There are 4 ways to turn a row about zero (a turn may also mirror it). The second row of each pair is the first, turned, with some noise. The first 36 pairs use one turn. New pairs use 2 turns, one after the other, and a turn may come again.
Some pairs, each with its turns in order after it:
[ -5 -10   8  -2  15  -2 -12   5]
[  9 -10 -11  12   6  -7  -5  -5] -> Q

[-2 14 -7 -4 -2 -7 -6 -2]
[-6 -3  0  3 -3  7 -9 13] -> V

[  6   5 -15  -9  12   3   5  -1]
[ -6  11   5 -10  -5  -8  -6  11] -> V

[ 11   4  -3  -4   3 -18 -21  10]
[26 -6 -7 -5  7 14  0 -4] -> W

[ -2   7  23  10 -10   5  11  -8]
[ -5  -7  -2  -9 -16  19  -2 -14] -> Q

[ 8  3  4 10  5 -3  4  1]
[  1   0   2  -1  -3  -2  11 -11] -> Q

[ -4   9   7  -2  -9 -11  -3  11]
[  5   5  -1 -12  14   3   2 -10] -> W

[ -8   0   5   2  -2 -16   4  -9]
[ -5  -1  10  10   8  -6 -12   2] -> E

[ -8   0 -13  -7  -6  14 -23 -16]
[  1   7  -2 -14  -3 -16  10  26] -> E

[-11   9  11  32   5   5  -3   5]
[-31 -17  -3   6 -12  -5   4  -7] -> E

[  0 -14   3   1   6 -13  -6  12]
[  9  -2   1 -11  -3  11 -15  -2] -> W

[-12   0   9   8   9  -6   6   4]
[  9  -9  -5  10 -11   4   7  -2] -> Q

[ 8 15 14  7  1 16  4 10]
[ 9 19 -8  0 16 11 -4 -3] -> V

[ -5 -14  -6   0   7   0  -4 -22]
[ 0 -9  1 -4 15 -3 -3 21] -> E

[-16   1   1   2  -2  -9  11   1]
[-4 -2 13  5 -8 12  6 -7] -> V

[ 2  4 -1  4  3  6 10 12]
[ 1 -5  8  3  4  8 12  1] -> Q

[ 3  7  0  8 -3  6 -7  8]
[ 7  4 -6  1  8  6  3  8] -> V

[  7  -1   1   1  -8   9 -16  -6]
[-2 -1 -5 16  4 14  6 -2] -> W

[-18  -7 -24 -16  -3  -6  -8  15]
[ 14  16 -14   8  14 -21  15  -2] -> E

[-2  7 20  0 -4  3  2 13]
[-10   8   4  10 -11  12   3  -9] -> E

[-12  -3  16   6   6 -14 -14   6]
[-12  -7 -15  10  -3  11  14  -7] -> V

[ 1 24 14  1  9  8  1  3]
[ -2  18 -10   0   5  18 -11   1] -> V

[ 3 14 -6 14 -5  1 -4 -8]
[ -5  -8   4  -9 -12 -14  -6  -1] -> E

[18 -3  2  7 -2 13 11 -2]
[ 16  14   1  -1   6 -12  -5  -4] -> V

[-13   1  -1   8  -9   0  15   3]
[  1   3   2   4 -12  17   6   7] -> Q

[-11  -8   6  -5  -6  -1  -7 -10]
[  1   1 -10   1  -7   2 -17   2] -> Q

[  9   5  -3   9   7   9   3 -15]
[ -1 -17   6 -14  -3   2  -3   4] -> E

[ 9 17 -3 -4  9 16 -9 -3]
[11  8 -4 16 -6 -4 17  0] -> W

[-2  4 13  3 -5  7 15  6]
[-4 -9  7  0 -5 18  4 -5] -> Q

[  2   6  10   8 -13   2 -11 -20]
[-6 -4  9 20 16  6  5 -4] -> W

[ 11   5  -1   5   2  -5   2 -13]
[  5   5  -4   8  -9  -6 -11   1] -> V

[  4   9  13  -3  -1  -7 -22   7]
[-17  21   0  -8  -3   1  -5  -4] -> E

[ 12 -18 -13   8   5  12   1  -7]
[ -6  -6 -10  15 -13   3 -12  14] -> W

[ -7   9  -2 -21 -13 -12 -10   7]
[-18  -9  -6   1  -2  -9  -7  21] -> Q

[-9 12 13 -1 -1 -2  5  5]
[ 1 11 10 -7  7 -6  5 -9] -> W

[ 8 11 -2 -7  2  6  8  5]
[  4   5  -8   1  -5 -13   7  -5] -> W

New pairs, each followed by its turns in order:
[-15  13  -8  10  -5   9   0  13]
[  5  -2  -2  -4 -11  20  16  -7] -> V E

[ 8  1 -3 -2 -5 -1 11 -7]
[-2 -2 -5  6 11 -8 -7  3] -> W E

[ 10   3  -4  29  -8  -6 -11  23]
[ 10  -6  -2 -13  26 -18  18   6] -> W Q

[ 13 -25   2 -14   0   0   2   2]
[  3  -3 -25   6 -13  12   5  -1] -> Q V

[-24  -4  10  -5  -5  -4   2   7]
[16 -7  0 -3 11 -4 16  7] -> Q V

[ 22 -11  16  14  -1  -8   5   0]
[ 12  -6   1  -1 -24   7 -14 -11] -> Q V

[ 4 -6 -5  3 13  4 -2 13]
[  6  10  -6  -8 -13  -5  -3  -5] -> W E

[ 11  -6   2  11  -4   5 -12   2]
[-4  6 -3  1  8  1 -5 18] -> E Q

[-11   2  -8   0   6   4  -4   4]
[  4  -1 -10  -4   0   5   0 -12] -> Q E

[  9   0 -11  11   3   4  -3   8]
[  4   1  -3   0  -1   3  -3 -20] -> V E

[ -9  -3 -16   9  16  -4 -13 -20]
[  5  11   0   6  23  -3  21 -11] -> W V

[ -5 -16   8  -6   2   2 -13  -9]
[ -7   4  -8 -17   4 -13  -6   6] -> Q E

[ -9   1   4  -8   2   7 -17  -9]
[  6  10 -12 -12   9  -6   1   1] -> Q E

[-3  6  1 -5  4 -3  6  7]
[-8 -1  4  4  1 -2 -9  0] -> W V

[  3  22  -7 -12  13   9  -3  18]
[  3 -10 -18  -1   9 -25   6  -6] -> W W

[ -5 -13  21   0   4  10   7   2]
[13  2  0  2  9 23  5  0] -> E Q

[-12   0   0  -7 -11   2   6  17]
[  1 -16   5  -1 -11  -7 -11  -6] -> E E

[ -5   2 -13   3 -14   9  -4  15]
[  3 -14  12  11  12   2   1 -11] -> V Q

[  2   8  -5  11 -11  -8  -6   0]
[ -4 -17  -2   9  -3   2  -2   5] -> E V

[  9   2 -13  22  -2  25   1  -3]
[ 11  -6  22 -18  -1  14  14  -8] -> Q E

[-14  -7  11  -4  -4   8   2 -10]
[-13   8  17  -2   3   2   3  -5] -> W W

[ -4   6   4 -13   1  12  -1   4]
[  6   1  13   2  -3   5 -12  -3] -> W V

[ -9  -8   5   1  -4 -19  12 -10]
[ 18 -11  -2   8  -5   4  -1 -16] -> V V

[ -7  -7  -1 -25   2  -8  -1  -2]
[ 20  13   2   6  -3 -15  -1  -3] -> E W

[-13  -2 -10   0  -7   6  14  28]
[ -8 -18 -12   9 -12  13  16 -13] -> Q E

[ 4 -5 -1  1  2 -1 -7 29]
[  6  -2 -18   8  -3  -1  22   1] -> W W

[  0  -1 -13  -6   0   3  29   5]
[-18 -19  15   9  -4   1   2   7] -> W V

[  6  -7   6   1 -14  12  -2   4]
[ -4  -9   4  -3  -2 -15   8   7] -> W E

[-17 -18   0   4 -12  -7 -11   3]
[ -5   0  -6 -26   9   6   3  -6] -> W V

[ -5 -13   0   9  19  16  -5  11]
[ 17 -17  -3  10  10  -3  16   1] -> E E

[  7  -7 -18  -9  -1  -6  13  -8]
[ -4   7 -13   7   3 -22   0   4] -> E V

[10 -1  3 12 -5 -2  4  0]
[ 7  0 -4  8  8 -7 -8  3] -> V W

[  1  -9  -9   8 -10   4  -9  -4]
[  5  -4 -14 -12   4   5  -1   5] -> E W

[ 11   5   4  -8 -10   6 -13   2]
[14 -6 -3  6  0 -8 -8 12] -> Q Q

[-6 -8 -1  1 -5  6  4 -3]
[ 2  8 -5  8  1  3  5  0] -> Q W

[ -1   0 -11  12   0   3   9 -16]
[  4   8   4 -15   4   7 -14   4] -> W W

[-16  -6 -12  -5  -1   5  -6  -4]
[-1  3 13 -9 12  6  6 -8] -> W V

[  5   3 -22   5  -2   6 -15 -14]
[  6  13  13 -13   7  -4   2 -19] -> Q E

[ -3 -10 -12   7   1  -2   5  -3]
[  2  -4 -12  -3  11  -1  -6  -3] -> E E

[ 1 21 -5  6 17 11  1 -7]
[-13 -12  11  -9 -10  -3  -2 -18] -> E W

[  9   4  13   3   7  10  10 -10]
[-14  -3   5   4  -4  -8 -17   1] -> W E

[-10  -9  10  17  -3 -11  25 -10]
[-24 -11 -22   4   2   4  -5  13] -> E E

[10 -2  0 -2  3 11  1  6]
[-5 11 -3 -7 -2  1  6  6] -> W Q

[-10  -4   7  -6 -13  -8 -17   4]
[-1  3  1  8 -1 20  1 16] -> E V

[ 4 -2  3 22 35 13 -8  5]
[  0  -5 -23 -11   7 -29  21   5] -> V W

[ 10  -5   2 -12  12  -8  11  11]
[ -1 -18   0   7   3 -13 -13   4] -> W V

[-14  -2   4   0  14  -4  14  -8]
[  1  10  -7  -2  -8  -1  15 -15] -> E V

[-15  -3   0  -1   2   0   0 -15]
[  1 -10  -3  10  -5  14  -5  -4] -> W Q

[  4 -12  -4  21  -1   2 -14   8]
[ -3 -15  13  -9  -8  -2   9  16] -> E V

[ 1 -2  6  5  3 -2  1  8]
[-2 -1 -8  0  1  1 -7  5] -> W V

[ 1  6 22 -6 -3  7  0 -4]
[ 15   7  -5 -14   6  -9  -6   0] -> V Q

